The rows come from 5 hidden closed curves, with some noise, and rows from the same curve form a group. Each curve winds through 8 dimensions. The rows are also pushed far along 5 directions, which tell nothing about the answers.
(in the rows, 128 means zero)
Known rows, each followed by its group:
[123 150 147 169 124 131 134 170 158 139 117 196  70 134 164  99 107  76
 177  91  79 155]
J575
[106 101 104 135 114 174 144 125 119 145  87  90 146  83  78 167 179 120
 138 110 144 153]
J786
[140 145 156 106 150  99 128 138 132  90 152 150 128 151 164  92 119 159
 150 120 130 107]
J575
[125 116  91  84 131 121 122 140 132 160 147 112 149  63  73 155  38  97
 123 129 116 130]
J919
[149 130 107 141 129  96 130 123 127 117 138 157 134 131 108 102  94 102
 123 111 106 137]
J919
[108 141 111 149 106 161 145 120 151 152  90  87 117 154  98 171 202 123
 129 166 130 119]
J665
[147 137 147 115 197 113 123 137  89 108 126 104 184  99 171 126 108 165
 129 148 146 101]
J596
[116 146  91 162 127 138 117 122 107 140 113  93 143 165  81 128 145 135
 116 162 119 150]
J596
[115 129 104 120 109 166 144 151 185 170 122 101  85  88  90 163 123  71
 152 132 114 136]
J596
[139 138 131 153 128 130 113 120 111 118 144 160 121 148 136  88 103 133
 110 109 114 156]
J665
[142 113 137 163 163 136 129 161 125 115  97 161 134 122 167 133 123 142
 182 106 119 119]
J596
[148 124 137  82 147 126 109 141 127 103 169 128 134  89 158 133  77 151
 132 125 148 110]
J575
[110 122 112 122 159 142 118 185 115 134 121 155 130 133  92 111  82 129
 168 114 125 154]
J575
[124 137 125 129 116 134 140 152 140 156 125 127 101  98 160 138 111  76
 149 129 115 137]
J575
[144 131 101 152 118 144 112 134 157 142 149 110  83 137 102 119 127 120
 136 119 106 164]
J919
[152 130 139 100 156  86 115 138 127 108 150 174 139 143 131 103  78 156
 108 114 122 116]
J665
[104 135 115 107 117 128 155 153 173 150 114 153 115 117  82 158 105  84
 143 134 116 114]
J596
[106 111 113 142 121 160 144 111  98 135  91  95 160 108  95 149 170 142
 124 118 146 157]
J786
[127 116 138 195 171 149 118 101  83 113  84 105 174 158 115 104 199 193
 104 128 134 147]
J596
[130 125 115 117 140 137 100 167 141 133 125 151 109 125  92 125 117 109
 162 109 113 133]
J665
[140 106 116 120 168 143 157 146  58  96 106 122 189 100 148 122 137 120
 161 117 184 135]
J919
[128 119 132 140 102 125  93 127 119 140 156 137  87 148 157 106 119 152
 100 120 114 158]
J575
[119 134  91 115 154 130  93 142 111 146 130 100 159 113  52 137  89 131
 117 150 118 137]
J596
[146 108 161 135 138 152 166 127 113  82 103 132 137  89 202 128 209 121
 155  92 174 116]
J786
[124 137 137  94 113 119 134 125 141 129 134 128 133  95 132 140 105  93
 165 126 115  90]
J665
[123 121  91 137 123 151 129 123 144 169 116  73 134  85  93 177 110 113
 122 152 118 130]
J596
[135 148 126 138 140 104 130 150 157 142 111 153 110 139 112 113 127  86
 156 123  87 117]
J665
[138 139 152  62 109  86  97 115 102 132 176 118 131  89 184 122  70 115
 133 129 123  98]
J665
[140 151 113 122  95 107 121 125 126 132 179 142  92 149 147  98  67 106
 118 131 111 156]
J919
[126  94 114 117  99 123 152 125 131 142 124 128 120 101 126 136 135  93
 116 116 138 130]
J575
[129 138 130 108  80 124 122 110 157 163 153 118  81 167 129 136 122 100
 111 153 114 105]
J786
[151 126 133 176 155 132 114 108  94  81 146 147 145 171 146  70 123 191
 115 110 135 151]
J596
[106 111 101 123  85 182 133 109 168 192 115  65  99  88  78 200 147 120
  91 148 130 141]
J665
[127 103 176 142 108 127 146 111  90 109 110 147 123 146 235 124 192 166
 110 116 164 121]
J575
[ 88 141 104 145 172 143 104 191 162 166  83 149 129 156  14 136 110 133
 169 130  80 144]
J596
[136 130 124 161 132 143 130 156 116  98 127 177 102 166 137  80 142 113
 168  94 129 165]
J919
[123 104 210 150  86 153 154  93 129 126 105 135  78 134 247 120 242 152
 124  87 151 125]
J665
[132 167 113 116 106 124 122 135 178 128 168 135  89 144 124 142  78 145
 124 146 109 133]
J786
[143 146  77 124  81 124 113  85 171 132 191 121  95 174  40 113  76 119
  71 151 105 137]
J786
[111 135  94 188 124 187 140 137 133 143  86 103 119 157  96 160 189 133
 124 157 139 157]
J919
[123 156 137 169 111 133 121  91 128 124 141 103 109 191 126  95 172 171
 103 142 113 151]
J575
[144 114 115  85 126 119 130  98 110 120 170  94 163  78 127 142  73 141
  86 136 156 115]
J919
[122 138  97 149 125 161 126 143 138 153 119 128 119 127  95 148 102 102
 128 141 118 148]
J786
[110 145 117 107 118 107 153 117 119 141 120 120 163 117 104 147  95 107
 132 147 121 118]
J575
[114 120 115 113  73 139  93 108 153 188 136  80  81 112  99 158 152 105
 105 133 102 141]
J665
[121 152 111 138 152 126 128 145 139 119 116 137 149 160  91 140 105 168
 132 150 116 125]
J786
[136 142 177 100 140  93 109 137 120 101 155 163 112 146 178  71 130 135
 141 105 124 117]
J596
[137 114 119 103 131 144 156 133  92 116 118 122 151 119 152 151 145 130
 105 139 185 130]
J665
[118 111 145  71 164 118 161 109  56 136 105  48 221  46 160 156 134 130
 133 146 180  93]
J575
[135 124 176 100  83 123 131 129 188 157 142 132  43 110 199 142 167 105
 136 108 112 111]
J665
[150 121 149 119 129 119 146 117 105  96 136 164 137 147 187 128 130 163
  86 126 169 122]
J665
[160 127 136 122 160 141 137 156 119 106 135 122 127  80 193 125 128 104
 159 119 152 121]
J919
[108 110 115 139 107 181 175 108 119 125  96  82 142 132 113 159 206 136
 115 145 179 132]
J919
[127 155 115 161 144 119 151 128 140 145 109 134 135 147 100 116 108 112
 131 137  96 137]
J786
[113 123 149 115 114 134 159 154 132 120 119 170 109 130 164 119 125 107
 163 105 140 128]
J919
[143 132 110 105 112 119 141 147 161 126 147 140 103  93 126 129 105  62
 149 120 119 116]
J919
[136 115 186 127 106 128 163 125 146 123 111 135  89 101 239 132 203  97
 162 104 141  97]
J596
[125 158 137 118  85 126 116 103 162 119 171 101  77 186 138 112 163 160
  96 162 127 119]
J919
[117 129  99  90  63 113 118  69 133 144 156  84 136 160  77 166 122 156
  65 172 136 109]
J786
[109 123 141 106 140 109 135 156 149 141  99 157 134 112 113 140 119 114
 150 120 108  98]
J919
[125 107 127 151 169 134 130 141 111 110  82 117 164 149 106 125 195 168
 137 129 143 117]
J575
[161 142 148 119 102 122 141 119 138  81 160 153  99 129 212 121 147 122
 130 120 151 111]
J786
[115 106 149 121  95 110 136 133 177 162 101 164  91  89 128 151 145  72
 157  86  88 114]
J575
[144 124 155 125 158 134 114 172 139 136 105 139 105  89 170 123 161  86
 190 101 113 110]
J786
[167 111 189 118 155 112 113 136 112 104 134 163 109 113 233 100 159 153
 122  89 145 117]
J665
[155 134 131 125 149 117 134 131 143 116 149 124 121 100 155 112 111 116
 129 123 126 119]
J575
[123 133  96 169 127 145 119 119  98 140 107 127 142 159  78 115 138 109
 114 136 118 155]
J786
[128 135  93  98 125 113 119 146 155 169 156 116 123  84  96 157  17  96
 138 145  94 122]
J596
[116 141 103 149 106 156 156 102 161 146 131 104 109 177  72 140 140 158
  79 156 132 149]
J665
[144 142 126 152 182 133 119 163  88  89 103 152 156 158 125  84 158 124
 177 118 136 131]
J786
[115 150  81 141 148 119 107 136 118 144 106 109 165 136  29 127 111 108
 146 144  94 143]
J575
[127 159 117 171  94 122 128 107 182 123 132 143  82 205  96 119 168 137
 102 150  96 132]
J596
[133 137 118 148 159 105 146 164 136 129  83 172 147 108 102 120 123  76
 179  98  92 124]
J786
[118 126 118 141 155 139 137 158 107 126  84 140 159 111 120 137 144 101
 146 134 134 120]
J919
[144 130 144 149 160 133 162 110 101  88 104 104 168 140 170 119 200 151
 126 143 169 103]
J596

New rows, each followed by its group:
[153 152 138 188 153 127 108 152 127  80 129 194 106 192 176  88 140 166
 131 121 120 143]
J575
[104 139  97 124 105 133 105 143 163 188 134 143 102 146  52 152  45 113
 119 144  81 141]
J786
[141 139 106 144 178 119 144 150 136  97 133 159 159 148  94 105  73 154
 125 135 124 127]
J575
[137 118 118 115 167 124 133 140 101 140 121 109 175  66 147 154  69 119
 143 138 134 111]
J596
[124 160  73  99  81 122 108 100 149 101 191 123 124 179  44 129  76 147
  96 161 127 138]
J575
[139 111  89 101 163 121 151  96  87 146  93  49 221  64  85 185 144 119
  79 170 165  96]
J665
[145 123 118 128 145 100 126 145 134 120 125 155 131 117 102  96 121  84
 154  99 103 127]
J919
[116 123 161  99 123 128 121 108  86 121 123  91 157 111 176 145 165 165
 126 137 160 110]
J575
[125 118 114 199  84 159 149 118 196 155 109 137  51 162 122 138 192 112
  99 124  99 155]
J575
[146 122 110 124 127 156 143 145 151 141 124  94 107  74 144 161 146  81
 149 133 139 127]
J919
[108 134 151 152 149 124 133 151 129 157  87 136 117 123 121  99 152 102
 180  98  86 144]
J575
[136 122 148 107 119 107 112 148 135 121 150 139  91 147 179 113 135 151
 136 126 130 116]
J575
[131 115 116  84  82 116 128  97 135 142 157 133 129 129 117 163  81 114
  87 150 141  93]
J786
[151 123  90  92 157 110 119 151 123 113 156 133 158  78 102 132  48 101
 128 134 134 119]
J575
[123 129 145 158 141 150 114 135 114 138 111 157 125 160 143 122 119 156
 123 125 119 135]
J786
[136 130 146 171  87 162 152 116 152 146 125 106  60 127 205 134 194 104
 131 124 131 151]
J919
[131  93 136 103 115 116 127 128  95 128 112 135 148  90 163 156 136 119
 138 108 151 116]
J919
[136 111 127 136 117 143 116 111 112 109 148 104 127 144 144 126 141 179
 135 127 144 128]
J596
[135 117 104 120  93 136 149  93 135 118 158 118 133 136 122 161  95 164
  81 145 157 134]
J919
[110 154  99 146 132 138 127 135 115 142 131 130 139 161  71 105  80 124
 130 140 107 157]
J665
[143 116 127 135  76 151 124  79  98 114 157  91 114 139 202 165 158 177
  73 152 176 143]
J919
[131 116 135 166 174 135 132 167 148 146  99 144 109 125 124 102 134 130
 149 106 100 146]
J575
[121 107 132 141 170 143 128 145  91 118  93 146 164 132  87  95 146 139
 149  91 134 145]
J665
[131 165 133 169 172 117 129 157 108 101 103 167 142 195 134  81 146 136
 165 132 114 130]
J665
[133 128 149 150 152 139 137 167 117 135 104 140 108 101 201 117 146  94
 168 111 127 137]
J575
[110 138 158 110  82 140 117 157 169 165 147 163  44 153 167 131 100 109
 158 116 102 133]
J786
[139 150 149 102 125 131 125 110  91  93 162  99 136 146 204 128 134 190
 112 159 173 118]
J786
[130 128 173 137 164 130 156 164 125  93  93 194 135 126 188 113 156 117
 165 100 144 109]
J596
[115 132 143 179 140 173 119 118 167 131 111 123  98 162  91 111 192 170
  96 120 117 154]
J596
[144  96 126 132 171 166 148 125  87 107 101 105 173 102 118 123 180 148
 113 111 181 138]
J665
[134 107 109 141 170 119 116 162  96 111  95 167 170 130  90 117 114 129
 162 103 125 135]
J919
[151 160 140 164 142 148 127 137 138  95 148 137  94 150 173  91 148 150
 141 116 126 153]
J786
[141 159 134 142 138 105 127 137 119 121 138 138 115 150 167  91 127 108
 136 139 112 129]
J919
[151 121  97 125 132 135 158  97  83 107 145  75 173 125 141 143 121 154
 103 155 181 139]
J919
[125 108 105  71  76 107 150  92 147 178 145  70 138  42 137 208  82  90
  73 163 137  96]
J575
[140 140 133 140 121 137 155 124 134 130 131 136 114 116 172 124 122  94
 132 126 131 128]
J786
[105 170  75 170 146 146 145 136 153 151 113 116 137 180  13 110  96 113
 140 157  86 155]
J665
[119 113 138 150 147 120 138 143 106 124 105 154 138 158 146 111 131 164
 120 122 132 139]
J575
[130 120 147  95  84 128 143 110 119 152 146 118  99 104 179 130 125  72
 131 123 137 116]
J786
[ 93 127 117 138  89 163 137 125 152 153 113 130  99 160  72 139 146 128
 132 122 118 150]
J665
[109 128 134  87 104 112 142 114 129 145 142 131 134 130 114 130  86 136
 118 127 127 119]
J665
[109 127 155  96 111 133 139 136 150 144 125 127 112  93 163 152 130 117
 124 135 134  98]
J919
[148 129 125 105 138  89 118 144 135 140 132 159 128 101 133 130  88  89
 127 118 106 111]
J665
[127 144 119 168 111 160 137 105 164 107 121 122 111 171  90 124 182 141
 129 135 120 123]
J665
[147 140 125  94 184 106 132 173 114 106 128 157 166 108 138 131  71 123
 154 133 142  99]
J665
[122 150 115 168 161 132 134 151 112 135  92 130 135 169  94  89 159 105
 158 130 107 149]
J665
[137 132 128 110  52 127 109 116 151 129 192 123  40 149 182 110 136 111
 109 129 128 149]
J575
[ 95 115 113 100 117 138 138 144 108 177  73  87 158  85  97 186 154  84
 160 146 132 108]
J665
[145 138 128 136 122 124 104 112 107  75 172 184 127 195 125  75  92 185
  95 112 140 150]
J665
[149 105 154 128 109 127 109  88 111  87 163 117 110 147 176  94 179 183
  87 111 156 131]
J575
[126 110 128  80 151 117 142 167 108 160 118 129 140  69 119 120  87  68
 163  99 128 132]
J665
[113 135 129 163 152 133 147 175 121 123  74 195 129 156 106  99 140  90
 196  92 106 143]
J786
[135 140 125 112  96 118 112 100 102 133 158  81 120 127 167 127 144 127
  94 160 140 128]
J919
[130 139 159  90  82 108 124  92 141 138 159 115 111  98 197 156 109 121
 115 143 122  85]
J665
[124 131 153 110 125 116 146 161 148 142 111 156 114  48 185 154 103  90
 177  89 109 130]
J786
[133 140 131 128 113 133 105 126 116 122 141 102 105 147 161 123 172 140
 123 149 139 129]
J919
[114 113 118 104 149 109 150 131  74 123  98 132 197 112 112 131 111 121
 132 131 149 113]
J919
[106  98 142 119 162 134 117 157  94 150  83 123 159  94 107 125 145 127
 164  99 124 132]
J919
[110 141 115  77  80 115 144 102 119 154 158 108 137 106 122 150  59  98
 111 151 130 118]
J665
[127 135 176  89 110 112 132 133 116 125 149 126 109 119 235 135 128 144
 135 138 151 103]
J919
[137 144 117 133 152 126  98 133 100  83 145 142 154 151 119 108 112 193
 122 125 139 148]
J786
[115 131 129 136 120 146 106 139 150 161 103 101 103  89 108 147 171  86
 166 114  97 134]
J575
[131 120 122 132 110 112 109 132  96 108 149 176 123 156 152 104  90 142
 110 119 134 148]
J575
[124 139 122 135  72 134 125  86 171 147 139 107  97 127 118 163 142 121
 102 148 107 108]
J665
[121 141 138 133 157 123 149 149 118 117 114 171 156 113 128 112  79 112
 163 107 118 133]
J575
[141 114 172 118 134 117 145 125 120 118 106 132 136  92 225 156 172 132
 131 129 151  85]
J919
[128 106  81 123 137 165 138 122 124 154 121  44 148  89  62 159 145 125
 127 144 150 148]
J919
[101 115 136  85  83 131 146 118 161 162 132 122 112  77 109 163  99  97
 142 108 115 120]
J575
[138 119 119  68 131 105 130 128 118 111 162 108 145 107 116 119  97 132
 136 127 149 110]
J919
[133 141  95  99 114 146 157 113 164 139 159  66 123 105 110 172 105 129
 101 174 153 114]
J919
[126 116 135  86 120 148 160 112 110 103 138  78 148 118 157 151 170 158
 119 153 194 100]
J919
[107 155  85 128  96 126 148 102 138 167 126  80 137 130  72 160 104 115
 100 168 112 144]
J786
[124 108 128 113 111 133  98 140 127 134 124 128 116 113 134 156 135 137
 141 124 128 118]
J596
[134 112 128  81 116 117 142 117  97 120 159 115 152  79 153 129  82 104
 126 123 159 118]
J596
[148 103 184 155 191 169 152 165  98  96  58 140 147  91 234 139 239 133
 176 100 176 104]
J665
[148 102 101 160 166 152 122 146 122 117 116 115 133 114 105 112 155 130
 121 117 139 147]
J575
[133 108 148 119  83 159 143 117 118 127 128 119  88 137 197 149 199 138
  99 127 178 139]
J665
